There are 7 hidden switches. A switch that is on adds its own fixed numbers to the row, and there is some noise. The rows also spread widely along 12 directions, which tell nothing about the answers.
In the rows, 128 means zero.
Some rows, each with its switches (1 for on, 0 for off) after it:
[141 151 122 150 117 116 119 111 143 107  97  80 114 141 119 134 141 187
 113  84  63  99  99 120 158 133 147 134 122 128  87 121  99 115 161  97] | 1 1 1 0 1 0 1
[100  82  98 159 108  47 146 179  66 124  93  77 171 171 139 132 167  86
 114  76 165 113 123 156 124 116  96  87 126 129 138 148 114 189 153 107] | 0 0 0 1 0 1 0
[158 111 143 139  98 120 107 137 100 142  57 101 122 147 144 102 174 120
 110  86 123 126 128 123 109 136 129 121 110 145 143 130 116 136 170 111] | 1 0 0 1 0 1 0
[ 67 138 150 158  92 169  63 110 143 103  94  75  88 142 106 159 103 183
 143 133 107  66 135  97 127 108 120 102 137 122 109 157  82 119 125 101] | 1 0 0 0 1 0 0
[133 135 174 136  71 102 102  66 151 136  63 152 111 179 174 152 152  82
 167 117 117 116 141  93  99 163 102 144 116 158  86 116 125 119 111 118] | 1 0 0 0 0 0 0
[107 108 142 117  73 176 123 129 152 160  99  97  80 140 120 124 172 181
 131 122 119 116 151  99 123 170 129 165 104 135 141 128  77 117 144 105] | 0 0 0 0 0 0 0
[143 118  93 158 143  46 155 103 104 131  98 111 156 138 141 126 137  99
 110  78 120 134 120 170 120 138 134 135 134 134 121 154 121 154 138 113] | 0 0 0 0 0 0 0
[ 97 104 113 155  46 114 139 149  99 148  60  89 118 181 143 172 174 147
 137 109 118  95 133 116  96 183  91 157 132 118 111 144  82 143 155 127] | 0 0 0 0 0 0 0
[155 100 178 150  98  74 102 128 108 114 116  99 177 145 162  79 161  73
 150  79 131 165 124 111 155  69 131  61 105 158 136 101 126 172 134  77] | 1 1 1 0 0 0 1
[110 106 153  51  73 147 123 126 126 145 134 156 111 155 134 148 192 107
 172 123 150  88 162  67 203 140 138  53  42 160 138  59  80 106 136  92] | 1 1 0 0 1 0 0
[150 102 167 132  89 105 134  80 108 153  61 162 163 157 164 144 158  30
 157  93 104 124 159 124  88 125  97 127  90 129 115 110 137 130 109 146] | 1 1 0 0 1 1 0
[130  79 103 133 108 111 139 167 148 125 116 120 118 192  93 143 156 142
 105  54 165 100 126 155 112 130  85 132 125 124 120 161 157 170 131 104] | 0 1 1 1 1 0 1
[177 126 164 112  64 108 145 142 118 125 137 132 155 146 146  94 134  72
 117 128 167 163 125 120 139  62 142  54 121 112 110  79 155 169 135 144] | 1 1 1 0 0 0 1
[129 144 139 138 104 138 109 113 134 115  75 112 111 136 104 140 136 164
 104  97  81 106  83  93 153 127 145 104 121 136  85 106 116 118 189 114] | 0 1 0 1 0 1 1
[174 100 111 112 126  50 161  99 109 163 123 104 134 143 155  88 171  65
 127  87 144 151 164 137 147 143 155 136  83 147 157 112 103 154 132 106] | 1 1 0 0 1 0 0
[ 61 114 113 162  92  60 130 114 136 100 141  77 117 193  88 182  89 120
 119 128 167 108 112  90 153 125 104  90 154 116  84 121 128 170 139 120] | 1 1 0 1 0 0 1
[140 112 120 141 105  17 180  93 125 134 165  77 143 163 141  93 125  55
 106 129 166 181 132 103 157 128 143 133 118 126 102  79 130 179 128 128] | 1 1 1 0 0 1 1
[ 93  80 121 143 146  99 103 125 143  80 136 122 155 147  80 173 117 141
 110  73 148 127 105 125 139  85 101  83 135 143 136 164 148 150 144  88] | 1 1 0 0 0 0 0
[124 120 139 115 141 107 127 113 135 145 110 118 137 144 179  80 149  65
 149  94 142 121 151 162 138 101 124  99  99 143 129 132 117 160  76 114] | 0 1 1 0 0 1 0
[131 154 135 129 103  47 159  62 148 158 119  98  93 177 165 112 138  63
 155 124 130 129 172 120 130 176 134 160 112 130  88  97 106 155 101 138] | 1 1 0 1 1 0 0
[151 102 100  98 151 139 173  91 172 147 172 137 109 113  86 115 137 135
 102  90 129 140 163 154 137 137 152 165  92 127 156 128 132 109 125 113] | 1 0 0 0 1 0 0
[160  87 159  95  71 147 134 154 129 118 103 159 152 128 110 137 217 154
 131  78  96 143 110  88 169 143 117  93  84 154 136  72 118 109 192  92] | 0 1 1 0 0 0 0
[ 87 126  99 109 123 152 105 103 150 133 127 104  80 133  82 154 110 182
 110 135 141  85 131  90 179 133 160 110 102 134 128 134  73 109 144 105] | 1 1 0 0 0 0 0
[202 151 132 140  96  12 152 119 121 105 104  85 132 169 183  94 167  99
 111 103 131 158 112 128 118 148 137 131 139 148  95 107 138 174 172 114] | 1 0 0 0 1 0 0
[ 80 118 127 115 116 208 156 151 159 127 146 113 113 120  85 146 135 174
 119  85 102  96 153 159 127 114 120 107 129 104 133 137 119 116 131 128] | 1 0 0 1 0 0 0

New rows, each followed by its switches (1 for on, 0 for off):
[123 148 140 137  96  76 118  72 120 142 113 119 124 162 148 129  80  44
 147 145 163 110 145 114 131  89 140  80 116 113  92 112 124 161  86 145] | 1 1 0 0 1 0 1
[145 163 153 108 109 109 142  95 199  96 163 119  88 153 134 110 116 137
 119 129 127 137 129 121 137 123 132 129 142 123  81 105 151 144 114 131] | 1 1 1 0 1 0 0
[119  78 123 110 112 110 123 118 155 138 127 170 115 192  97 173 156  96
 131  73 189  94 142 114 131 136  94 112  81 160 133 133 157 127 111  86] | 1 0 0 1 1 0 1
[129 154 166 142 107  79 101  98 122 108 107 102 130 133 145 106 114  89
 123 134 133 134 105  87 160  92 156  66 125 153  99  82 120 145 160 126] | 1 0 0 1 0 1 0
[106  80 134 150  93 110  94  88 134 128  77 160 127 176  94 202 118  93
 140 111 152  91 132  94 109 127  80 124 117 130 117 155 135 141 121 125] | 0 1 0 0 1 0 0
[ 81 104 111 130 109 118 130 163 104 121 152  47 133 138 118 114 113 120
 133 122 164  99 161 146 151  69 135  53 124  99 153 144  89 176 112 122] | 1 1 0 0 1 0 0
[105  50 188 116  20 144 182 153 162 145 147 137 145 202 125 147 181  76
 171 102 161 150 172 114  84 130  43 136 101 102 114  94 168 171  82 133] | 0 1 1 0 1 0 1
[163 165 158 116  59  72 147  99 148 155  93 119  82 190 179 107 155  85
 147 128 137 126 142 100 125 164 130 133 116 134  70  81 123 163 127 139] | 0 1 0 1 1 0 1
[144 129 113  82 159 117 150  99 167 137 141 116  98 139 153 105 186 147
 144  60  99 109 163 148 167 163 153 141  74 167 139 121  92 108 120  74] | 1 1 0 0 1 0 0
[150 145 146  58 114 151  93 113 173 143 123 144  69 157 168  94 163 131
 145  99 155  84 146 114 169 112 164  81  64 169 125 111 103 112 102  81] | 1 1 0 0 1 0 1
[ 93  77  97  98  97 143 138 180 125 102 121 125 125 174 101 189 185 175
 106  76 154  79 112 115 138 146  94 101 102 137 132 136 125 119 176  93] | 1 0 0 0 0 1 0
[132  78 152 124  93 173 100 133 158 150 126  90  87 144  68 106 142 154
 110 109 152 139 153  91 132 117 125 140 100 130 167 135 115 144 140 104] | 1 1 1 1 1 0 0
[ 51  83 132 131 101 137 145 118 140 148 144  88 133 158 127 142 146  96
 167 105 135 108 186 137 145 124  90 117 102 121 142 132  88 143  73 115] | 1 1 1 0 0 0 0
[101 129 123 143 123 128 122 155 125  90 124 100 145 141 106 136  92 119
 105 103 149  99 120 167 123  52 122  40 164  97 115 155 150 180 129 148] | 1 1 0 1 0 0 0
[121 144 114 173  95  53 149 143  93  79  70 102 171 165 159 175 149 127
 130  74  93 103  89 164 104 133  92  97 166 118  67 143 125 162 161 135] | 0 0 0 0 0 0 0
[107 142 101 106 149 119 103  80 165  98 154 174 105 140  94 177  89 137
 111 115 162  82  95 100 184  97 158  64 108 159  98 122 130  98 129  93] | 1 0 0 0 0 0 1
[108 112 181 123  68  98 132  65 165 150 132 116 103 174 154 116 125  54
 166 157 162 159 180  86 106 134 105 148 121 128 116 110 127 162  73 141] | 1 1 0 0 0 0 0
[127 103 128  74 110 161 121 158 164 129 153 153  96 155 132 107 143 121
 116 114 206 117 151 155 120  87 124  83 113 134 154 150 146 159  96 113] | 0 0 0 0 0 0 0
[195 110 134 113 152 136 141  73 165 150 131 189 139  97  88 110 133 104
 108  71  98 149 124 140 155 104 159 134  76 143 134 101 148 100 127 106] | 0 1 1 0 1 0 1
[167 133 131  96 140 115 107 117 152 143 105 124 102 156 194  74 173 102
 145  70 143 105 165 176 116 117 140 114  93 164 143 159 118 139  90  83] | 1 0 0 0 1 0 0
[122 137 141 111 124 156  90  92 192  97 130 170  87 137  94 157 131 171
 126 107 116  92 107  99 158 127 127 119 107 159  97 121 129  96 135  93] | 0 0 1 0 1 0 0
[ 83 109  99 104 125 165 103 108 138 110 121 164 120 138  68 197  84 132
  94 128 157  74 106 102 145  91 124  74 115 117 118 140 136 109 139 140] | 1 1 0 0 0 1 0
[ 97 104 160 124  76 192  71 131 162 143  80 120  82 168 134 128 163 161
 154 110 135  90 147 108 108 138 100 135 105 150 131 160  92 127 101 100] | 0 0 1 0 0 0 0
[150 168  98 128 115  44 123 102 125 115 104 109 112 180 166 124 109  95
 102 120 162 106 104 136 131 113 153  90 141 130  80 141 129 170 129 128] | 1 1 0 0 0 0 1
[103  96 182 176  14 158 101 142 101 122  73 113 146 155  84 185 122 123
 131 131 126 115 111  61 104 102  95  83 136 101 103 100 135 141 175 140] | 1 0 0 1 0 0 1
[151 133 139  60  76 162 166 113 157 164 146 116  74 130 126  98 171 141
 104 152 136 150 151  81 161 171 168 145  83 131 130  65  95 113 163 132] | 1 1 0 0 0 1 0
[ 61 114 134 132  39 187 164 143 116 152  90 105 122 150 116 177 143 148
 156 120  88  78 148 110 124 141 106 114 112  84 102 109  79 121 125 147] | 0 1 0 0 0 0 1
[112  97 152  82 149 164 128 103 183 170 135 141  94 133 130  85 179 111
 165  62 124 117 193 145 150 137 125 135  63 165 168 126 104 117  81  81] | 0 1 0 1 1 0 0
[106 137 124 153 144  86 129 118 124  93 126 111 167 131 148 137 119 103
 150  69 103  93 118 163 152  74 125  56 122 132 103 133 122 141 111  97] | 0 0 0 0 1 0 1
[141 105 109 125 141 135 128  94 127 152  71 151 128 141 136 143 170 116
 115  62 107 101 134 148 108 154 125 155  87 155 138 154 113 101 133 100] | 1 0 0 0 0 1 0
[ 95  94 130 166 139  55 127 105 135  73 143 132 174 151 116 162 100  80
 134  92 151 137 108 147 121  79  90  80 158 134 103 152 165 170 115 107] | 0 0 0 0 0 0 0
[113 151 132 115 109  76 170  90 147  92 190 118 144 137 105 146  89  94
 105 145 134 145  94  86 200  96 155  63 124 114  63  44 142 141 146 144] | 1 1 1 0 0 1 1
[142 150 167 105  98 115 104 112 185 121 131 100  76 181 175  76 122 106
 118 130 173 143 134 118 104  98 132 116 132 140  97 136 154 174  99 113] | 1 1 0 0 0 1 1
[156  97 176 147 114 120  78  59 156 175  67 155  98 170 149 102 142  49
 155  90 147 129 182 125  73 135 108 170  92 165 147 161 137 134  76 106] | 1 0 0 1 1 0 0
[175 158 189  94 114 117 138 115 164 100 160 126 138 124 174  60 143  99
 137 104 119 172 125 132 163  61 166  51 115 149 105  74 150 148 126 105] | 1 1 0 0 0 0 1
[ 93 129 167 135  84 122  87  93 122 101  87 127 137 139 122 174 132 126
 155 125 100 103 111  66 171 114 125  68 112 154 101  97  97 113 152 107] | 1 1 0 0 0 0 0
[ 91 108 195 125  86 170 106 113 177 118 111 142 100 149 109 146 149 138
 143 115 114 128 124  85 116 133  97 122 118 147 104 104 143 123 139 113] | 0 0 0 1 0 1 0
[133 121 141 102  62  80 168 108 169 120 139 165 109 197 154 159 158  88
 140 133 170 147 132 105 107 170  91 143 131 138  80  95 161 154 118 141] | 0 0 0 0 0 0 0
[ 93 125 138 146 104  48 120 144 100  86  88 107 177 172 179 153 164  88
 168  77 117  99 113 142 146 107  93  48 129 148  91 126 109 171 127  99] | 0 1 0 0 0 0 0
[112  83 186 121 114 130 135  80 166 120 178 149 150 120  86 128 103  73
 140 126 145 181 154  97 138  73 117 100 115 131 141  98 162 139 102 121] | 1 1 0 0 0 0 0
[149 142  96 148 114  15 145 103  89 112 105 133 158 174 125 151  82  43
  82 123 181 124  86 119 139  87 137  69 140 113  78 108 165 181 154 157] | 1 1 0 1 0 1 1
[159 147 166  82  84 137 142  85 155 148 100 172 115 154 166 131 170  87
 160 104 101 109 156 115 128 146 129 119  86 138  99  86 129 108 115 136] | 1 1 0 0 1 0 0
[114 137  90  95  91 127 160 106 146 143 150 123  83 150  92 164 116 150
 107 133 142  88 135  95 169 145 159 119  97 106 102  96 102 115 146 135] | 1 1 0 0 1 0 1
[ 74 103 130 160 113  75  62 102 131  81  99 135 127 189 115 199  97 107
 137 116 178  79 107  98 122 101  84  76 143 154 105 172 132 150 116  96] | 1 0 0 0 0 0 0
[112  77 125 154  60  74 120 175  82 112 126  70 150 172 118 130 138 110
 110 113 194 131 120 109 134  85 116  60 125 127 147 130 118 186 157  99] | 1 0 0 0 0 0 1
[ 92 130 168 169  61 167  65 101 143 116  65  99  92 155 111 170  95 149
 130 147 122  96 126  92  85 112 107 124 157 112  99 158 110 131 130 136] | 1 0 0 0 0 0 0
[ 95 157 162 158 100 119 166  82 161 123 115 101 126 147 139 139 131 113
 157 102  68 131 152 139 107 152 106 152 150 116  77 105 122 126 112 141] | 1 0 0 1 0 0 0
[149 131 175 101 116 127 132 121 212  82 178 151 119 160 135 107 120 112
 123 100 154 158 121 135 124  75 117  90 140 137  89 113 198 156  98 114] | 1 1 1 0 0 0 1
[109 108 110 138 116  43 160 131 140 102 198  65 126 160 116 121 110 105
 111 131 194 149 141 133 148 100 127  98 140 113 132 125 133 190 124 111] | 1 0 0 0 1 0 0
[140  87 144 123  68 131 167 131 167 127 142 137 126 186 105 143 145 122
 112  99 148 150 132 119  98 135  87 153 129 112 103 114 171 156 119 133] | 1 1 1 0 0 0 1
[123  91 204  97  82 122 150 124 183 105 154 147 147 160 147 113 186  94
 159  99 124 168 135 101 138 124  82 118 107 152 107  72 161 146 117 101] | 0 1 1 0 0 1 0
[133 114 160  86  91 168 140  99 208 132 143 154  77 152  98 129 154 159
 109 112 122 148 119  80 139 159 127 167  95 152 107  93 142 105 143 106] | 0 1 0 0 0 1 1
[171 120 140  97  92  87 164 131 129 116 118 145 149 161 155 135 178 101
 130  84 118 134 134 135 134 130 117 101 103 135 109  96 144 143 153 122] | 1 1 0 0 1 0 0
[ 96  70 124 191  95  64 157 114  99 137  88  76 159 160  88 158 135  98
 131  86 106 138 147 123 105 147  81 161 138 105 127 142 118 169 147 130] | 0 1 0 1 1 0 0
[143 148 110  94 154  98 118 103 157  91 154 141 112 124 109 132 116 143
  97 111 144 122  99 113 189  99 171  68 112 156 117 112 126 124 159  97] | 1 1 0 0 0 0 0
[151  96  78 120  87 135 122 134 109 161  66 138  97 169 106 158 147 145
  83 107 168  97 129 130  89 154 124 152 113 120 146 178 111 131 158 133] | 1 0 0 0 0 0 0
[158 133 167 128 116  76 149 121 188  70 178 103 121 146 118 104 111 131
 107 121 147 184 112 128 124  87 120 113 163 116  95 115 181 184 141 123] | 0 1 0 0 1 0 0
[124 100 158 131  83 122 108 160  92 108 124  65 153 111 115 103 150 141
 122 118 130 145 121  93 176  68 151  41 112 134 155  95  90 160 183 100] | 1 1 0 0 0 0 0
[134 103 122 140 100 127  67 137 109 150  47 119 113 167 156 127 164 125
 137  86 145  66 137 136 121 126 110 105  93 153 146 171  87 143 112  89] | 0 0 1 0 1 0 0
[118  95 117 190  86  40  82  90 106 124  86  88 118 186 109 166  95  98
 114 132 178 112 115  86 105 119 112 136 134 130 119 163 119 166 133 104] | 1 0 0 0 1 0 1
[118 103 126 160  98  63 144  95 115 101 112 150 176 156  96 198 129  92
 128 102 118 126 104 100 149 138 105 104 123 132  93  98 136 125 156 122] | 1 0 1 0 0 0 0
[174 146 130 106 115 109 185 108 133 165 131 126 137 117 168  69 173  91
 148  81  90 136 151 155 164 137 171 123  76 137 114  71  97 120 116 113] | 0 0 1 0 1 0 1
[ 92 126 171 107  68 218 103 123 151 129  98 172 112 124  79 174 118 146
 137 140 119  93 122  80 146  99 123  61 114 108 110  95 125 105 148 152] | 0 1 0 1 0 0 0
[144 134 131 128 154 123 108 106 133 140 152  84 120 107 136  55 108  95
 111 103 145 123 140 148 162  53 179  78  90 132 145 123 107 146  98 103] | 1 0 1 0 1 1 1
[121  97 105 136 111  92 135 144  87 136 122  63 141 116 107 107 138 129
 114 112 143 118 138 128 171  95 149  84 105 116 160 130  76 165 154 110] | 0 1 0 0 1 0 0
[117 117  77 151 127  69 138 122  70 132  72  96 153 137 118 157 133 108
 110  99 115  84 108 135 154 125 135  95 104 113 120 134  86 142 167 129] | 0 1 0 0 1 1 0
[130 142 133 127  95  88 158 100 144 146 146  88 100 146 157  91 135 104
 143 127 135 134 148 125 145 129 153 125 111 129 105  95 100 152 111 113] | 0 0 0 0 1 0 1
[ 96 129 156 166  58  81 126 102 151  80 124 104 122 189 109 196 103 129
 135 145 133 114 110  74 123 134  82 119 156 112  59 106 139 146 142 136] | 1 0 1 0 1 0 0
[137 135 110 126 146 158  89 119 113 151  86 121 116 118 105 107 110 127
 104  87 133  83 128 146 155  73 176  60 100 133 149 152 103 127 133 112] | 1 1 0 1 0 0 1
[141 184 177 102 134 181 106  81 188 123 106 151  90 124 148 107 121 127
 150  99  74  98 150 142 129 105 148  97 116 135  94 115 139 103 101 134] | 1 1 0 1 1 0 0
[176  83 152 129 118 121 119 121 139 162  80 140 128 149 168  77 185  86
 129  64 145 153 159 167  72 125 112 158 102 159 169 173 137 156  98  93] | 0 0 0 0 0 0 0
[ 92 126 108 140 108 115 127 111 123 133 119  69 110 125 112 124 132 168
 113 119 109 104 109  99 176 141 157 122 107 137 114 108  65 117 159  93] | 0 0 0 0 0 1 1
[160  88 120 132 118 100 126 124  99 163 103 108 145 146 138  95 165  79
 118  79 149 119 141 129 142 102 144 112  67 146 157 121 112 142 125  95] | 1 0 1 0 1 1 1
[ 93 144 177 124  52 162 152 132 149 135 142  86 114 149 163 108 130 108
 161 138 121 125 162 125 119  99 125  90 132  98  98  95 115 148  95 139] | 1 0 0 0 0 0 1
[ 98 148  87 150 155  85 167 139 124 115 124  70 133 149 147 121 133 123
 129  61 103  82 149 212 120 123 126 106 145 109 111 162 110 157 109 121] | 1 0 0 1 1 0 0
[102 112 167 156  88 135 115 140 131 122  59  97 142 173 153 135 162 113
 152  68 101 113 150 157  74 124  77 117 143 122 114 162 134 162 113 126] | 1 1 0 1 0 0 0
[122 133 111 107 129  94 175 136 161 102 174  93 113 134 130 118 158 161
 120  95 117 121 125 142 167 139 145 113 118 134 112 101 108 135 154  98] | 0 0 0 0 1 0 0
[ 88 103 141 133 116 136 134  79 178 140 170 130 116 152 106 135 105  95
 143 116 145 132 157 122 135 109 117 127 114 133 116 121 135 129  67 106] | 1 0 1 0 0 0 1
[143 117 176  61  88 165 141 154 165 122 143 172 126 153 173  96 191 102
 146  85 157 128 131 131 132  99 115  68  81 163 117  90 152 135 114  97] | 0 0 0 0 0 1 1
[140 129 155 141  64 142 145 107 144 122 138 136 135 119  85 144 109 131
 109 136 114 149 100  89 150 102 142 105 127 107  90  75 137 124 160 143] | 0 0 1 0 0 0 1
[133 151 108 154  89  81 156  86 113 111  54 172 155 172 145 215 133  95
 127  95  87  91 104 138  87 168  99 133 149 114  55 127 144 112 144 162] | 1 0 0 0 0 0 0
